The groups are shells around one centre, one inside the other: the same stretched ball of 4 dimensions in 7 sizes.
Known rows, each followed by its group:
[  7 -32  31  21   4  -4   8  -3  42   0 -36 -25 -21   6 -28  22  23 -11
  10   8  18   9 -46]  Z175
[-16  -3  20  14 -48   3  20  69 -55  -4 -14 -18  12 -58  -9 -10  11   6
   7  19 -51  37  23]  Z437
[-18   2 -11  17  -2  -1 -36  19  -7  -5 -18 -10   7 -12 -26   0 -19 -13
  26   4 -20   9  -6]  Z439
[ 13 -32 -14  -5  55 -31  13 -12  69  -2   5  10 -19  36 -12  13 -10   6
  33 -49 -15   5 -29]  Z909
[-19   6  29  23 -60  17  -8  51 -55  -3 -35 -35  13 -59 -27   0  12 -11
  -1  43 -26  24  10]  Z439
[-34  -1  -9  40 -11   7 -54  34 -21  -7 -34 -13   6 -19 -30  -5 -15 -23
  35  25  -9  16 -14]  Z104
[-22 -17  17  45 -14   9 -34  22   3  -4 -48 -25  -9 -13 -33   8  10 -24
  24  33  16  15 -37]  Z439
[-13 -15  41  38 -43  16  -9  30 -15  -1 -52 -40  -5 -35 -33  12  27 -19
   3  47  11  20 -27]  Z175
[ -7 -25  21  35   3   3 -23  -2  33  -1 -46 -26 -17   6 -35  19  14 -22
  19  20  27   6 -50]  Z597
[-11 -27 -14  25  38 -15 -25   2  45  -5 -19   2 -16  24 -22   7 -11 -11
  42 -16   2   9 -38]  Z439
[-22 -13 -23  15  11 -17  -4  51 -12  -8   4  12   4 -13  -4 -15 -18   6
  41 -20 -49  29   8]  Z175
[-33   3   3  28 -42   7 -13  72 -61  -7 -19 -13  15 -54 -14 -16  -3  -5
  22  26 -45  35  19]  Z597
[  1  -5  32   8 -34   6  10  22 -12   0 -28 -33   1 -32 -26  13  16  -6
  -5  21 -15  14  -6]  Z363
[ 19  -9  21  -2  11  -1 -16 -43  55   4 -32 -33 -11  18 -43  34   3 -18
  -2   0  22 -17 -42]  Z104
[-19  15  10  22 -35  16 -47  17 -30  -3 -38 -33  14 -33 -39   7  -9 -24
   7  35  -8   4  -5]  Z363
[ 20 -17   1  -8  38 -15  -8 -41  70   2 -14 -14 -14  33 -32  28  -8  -9
  13 -27   8 -14 -39]  Z104
[  5 -11  10  17  19   2 -45 -42  57   2 -43 -30 -13  25 -48  31  -4 -29
  13   9  36 -18 -54]  Z597
[ 18   3   7 -16  10  -6 -11 -33  37   3 -14 -25   0   9 -36  26 -11  -9
  -2 -13  -6 -15 -17]  Z909
[ -1 -20 -17  15  49 -15 -38 -27  64  -2 -19  -2 -15  39 -31  17 -19 -17
  37 -22  12  -8 -46]  Z909
[ 22 -29   7   0  46 -17  -5 -46  87   2 -20 -14 -24  43 -32  32   0 -10
  17 -26  22 -13 -55]  Z909
[-30   9   3  32 -33  14 -47  36 -39  -5 -36 -24  14 -36 -32  -2 -10 -22
  19  35 -15  14  -3]  Z363
[ 16  15  29 -14 -30   9  -9 -19   2   5 -26 -44  10 -22 -41  26   0 -12
 -21  15  -8 -11  -4]  Z175
[ -1   7  10  -7 -27  -1   9  30 -26  -1  -6 -19  13 -36 -18   3  -4   4
   1   1 -44  16  18]  Z909
[ 13 -16 -16  -6  52 -21 -19 -37  72   0  -6  -2 -13  40 -28  21 -20  -8
  26 -38   1 -13 -36]  Z437
[-19 -25  16  40  -9   2 -15  31   5  -5 -38 -18 -11 -12 -24   5  13 -15
  26  22   5  22 -32]  Z439
[ -9 -31  11  28   8  -8   1  23  22  -4 -26  -9 -16   0 -18   6  11  -6
  28   2  -2  21 -31]  Z363
[-34  14   9  33 -52  19 -40  54 -62  -6 -36 -28  19 -54 -29  -7  -5 -19
  14  45 -25  22  10]  Z104
[ -9  21  31  12 -59  23 -28  16 -41   1 -41 -48  18 -49 -42  13   3 -21
 -14  46 -10   2   3]  Z597
[ 25 -20  -4 -20  45 -26  15 -31  70   2   3  -4 -14  33 -20  23 -10   5
  14 -46 -12  -7 -25]  Z437
[-17  23  22  25 -48  28 -64  -3 -28   0 -55 -50  16 -34 -54  18  -6 -36
  -5  55  13  -9 -15]  Z437
[-16  19  18   7 -60  14  -8  50 -65  -2 -21 -31  23 -63 -24  -3  -2  -5
  -5  31 -45  20  28]  Z175
[-12  17  25  10 -56  17 -16  31 -47   0 -31 -39  18 -53 -33   6   3 -13
  -8  37 -25  12  12]  Z104
[ 10 -27   9  18  38  -8 -29 -43  79   1 -37 -20 -24  40 -41  31   2 -23
  21  -6  38 -13 -64]  Z437
[ -3   9   6  -5 -23   0  -2  22 -21  -1  -9 -20  13 -30 -22   4  -9  -1
   3   2 -38  10  14]  Z597
[-22 -19  -4  39  13  -1 -41  13  20  -5 -35 -10  -9   6 -29   5  -6 -22
  37  11  10  11 -37]  Z363

New rows, each followed by its group:
[  6 -13   5  14  26  -3 -40 -41  61   1 -36 -24 -13  29 -44  29  -7 -25
  16   0  29 -16 -52]  Z104
[-12 -33 -13  23  33 -21  -1  27  31  -6  -8  10 -16  13  -8  -2  -4   1
  45 -23 -18  24 -25]  Z104
[-23 -22  21  37 -31   2   8  64 -30  -6 -29 -16  -3 -39 -12  -7  19  -3
  22  25 -23  39  -7]  Z909
[-28   2 -17  23  -5  -1 -38  36 -22  -7 -16  -5  10 -19 -22  -8 -21 -12
  33   6 -30  17   1]  Z909
[  8  -8  11  11  19   2 -42 -47  58   2 -40 -31 -12  25 -48  33  -5 -28
   9   6  33 -20 -51]  Z597
[  1  12  13   9  -9  12 -53 -34  21   3 -41 -40   4   0 -52  28 -11 -30
  -1  22  20 -20 -30]  Z909
[-18  16   2  12 -33   9 -32  29 -38  -3 -22 -23  18 -37 -30   0 -15 -13
   9  21 -30  10  11]  Z597
[-11  15  35  16 -62  23 -20  25 -44   1 -42 -47  15 -53 -39  12  10 -19
 -13  49 -11   9   2]  Z104
[-21  18  13  23 -43  20 -47  22 -38  -2 -39 -36  17 -40 -40   6  -8 -25
   4  41 -10   5  -1]  Z439
[ 23  -4  31  -4  -1   4 -16 -48  50   6 -38 -43  -9  11 -48  39   7 -20
 -13   9  26 -21 -41]  Z437
[-21   6  -1  34  -5  13 -75 -11   9  -3 -47 -28   3  -1 -49  14 -17 -36
  22  30  21  -9 -35]  Z437
[-23  10  19  18 -61  13  -2  66 -69  -4 -23 -27  19 -65 -19  -8   5  -4
   3  34 -45  31  25]  Z909
[-20 -28 -16  35  33 -13 -30  17  33  -7 -21   5 -15  18 -19   0 -10 -13
  49 -10   0  16 -37]  Z597
[ -7 -37   7  19  10 -18  31  46  14  -5  -7   3 -15  -7  -2  -3  13  10
  31 -16 -29  35 -14]  Z437
[-24 -27   7  36 -11  -6   6  61 -15  -7 -21  -4  -7 -25  -8  -9  11   0
  34   9 -25  38 -11]  Z597
[  1 -23  23  29  11   3 -31 -26  52   1 -50 -31 -19  18 -43  28  12 -27
  14  18  40  -6 -60]  Z437
[ -5 -24  -7   6  16 -21  21  36  12  -5   3   7  -7  -5  -3  -4  -3  11
  31 -27 -40  26  -3]  Z104
[-22 -20   4  47   9   5 -52   4  25  -5 -48 -18 -13   9 -37  11   0 -30
  35  24  27   6 -50]  Z909
[-16  10  24  33 -35  25 -62  -7  -9   0 -59 -47   6 -22 -54  20   1 -38
   1  52  26  -7 -31]  Z597
[-11 -15  26  24 -30   4   9  43 -19  -3 -29 -23  -2 -34 -19   3  18  -4
  10  22 -18  26  -8]  Z363
[  2 -18   3  21  33  -3 -45 -41  67   0 -39 -21 -17  35 -44  28  -6 -28
  23   0  36 -15 -59]  Z909
[-22 -18  -7  42  19   0 -57  -1  30  -5 -41 -12 -11  15 -36  10 -10 -29
  40  14  22   3 -48]  Z909
[-31  -2  27  42 -57  19 -21  59 -54  -5 -46 -33   8 -55 -27  -4  15 -18
  11  53 -13  29  -3]  Z104
[-11 -17  27  33 -20   8 -15  18   3  -2 -43 -30  -8 -17 -31  13  17 -18
  12  30  11  14 -31]  Z363
[ -6 -16  15   6 -22  -9  36  57 -23  -4  -4  -8   1 -36  -3  -6  12  13
  12  -4 -49  35  13]  Z437
[ 10 -17  26  18  11   4 -30 -41  59   3 -48 -36 -17  21 -47  35  10 -27
   5  15  41 -15 -59]  Z437
[  5 -33  29  20   0  -6  19  11  32   0 -30 -21 -20  -1 -21  16  25  -5
  12   5   6  17 -37]  Z175
[-16  16  25  22 -52  22 -38  18 -37   0 -45 -44  14 -43 -42  11   2 -25
  -5  47  -4   5  -5]  Z363
[ 18   5  33  -1 -13  12 -29 -48  37   6 -44 -50  -3   3 -54  39   5 -27
 -17  22  29 -24 -38]  Z175
[ 13 -20  26  11   9  -1  -9 -28  52   3 -37 -30 -17  14 -38  30  13 -17
   4   6  25  -6 -47]  Z104
[-12 -16 -12   4   5 -19  22  54 -12  -6  10  10   2 -20   1 -12  -8  15
  31 -25 -58  33  15]  Z175
[-22  21  33  26 -75  30 -35  37 -64  -1 -49 -50  21 -64 -41   6   7 -25
 -11  62 -12  12   7]  Z909
[-14 -19 -14  24  28 -11 -32   6  31  -5 -20  -1  -9  16 -24   5 -14 -14
  39 -10  -2   7 -31]  Z363
[  0   4   1  -7 -10  -6   1  18  -8  -1  -4 -14   9 -21 -20   4 -11   2
   8  -9 -38  10  10]  Z597
[-48   2  11  58 -51  22 -51  66 -62  -8 -49 -26  12 -53 -30 -12   3 -26
  27  58 -10  30  -6]  Z437
[ 15   1  15  -9   1  -1 -13 -29  33   3 -22 -30  -1   4 -38  27  -5 -13
  -4  -2   1 -13 -21]  Z439
[ 22 -29  16 -13  18 -22  45   1  45   1  -1  -9 -16   8 -11  17  12  13
   7 -31 -22  13 -17]  Z175
[-25 -20 -21  36  28 -10 -42  20  21  -8 -21   4  -8  12 -21  -2 -17 -15
  49  -6  -5  14 -30]  Z909
[-19 -11  -2  17 -13  -7   4  54 -24  -6  -8  -3   4 -29  -9 -10  -3   3
  26   0 -42  31   7]  Z363
[-33  12   8  45 -34  24 -77  16 -28  -4 -56 -36  11 -28 -48   7 -10 -39
  18  53  14   2 -23]  Z437
[  1 -25   1  20  35 -10 -28 -25  62  -1 -30 -13 -19  31 -34  21  -3 -19
  28  -8  23  -5 -52]  Z439
[ 11 -40  18  15  27 -16  18  -6  61  -1 -23 -11 -27  22 -20  20  18  -3
  21 -15  11  11 -47]  Z175
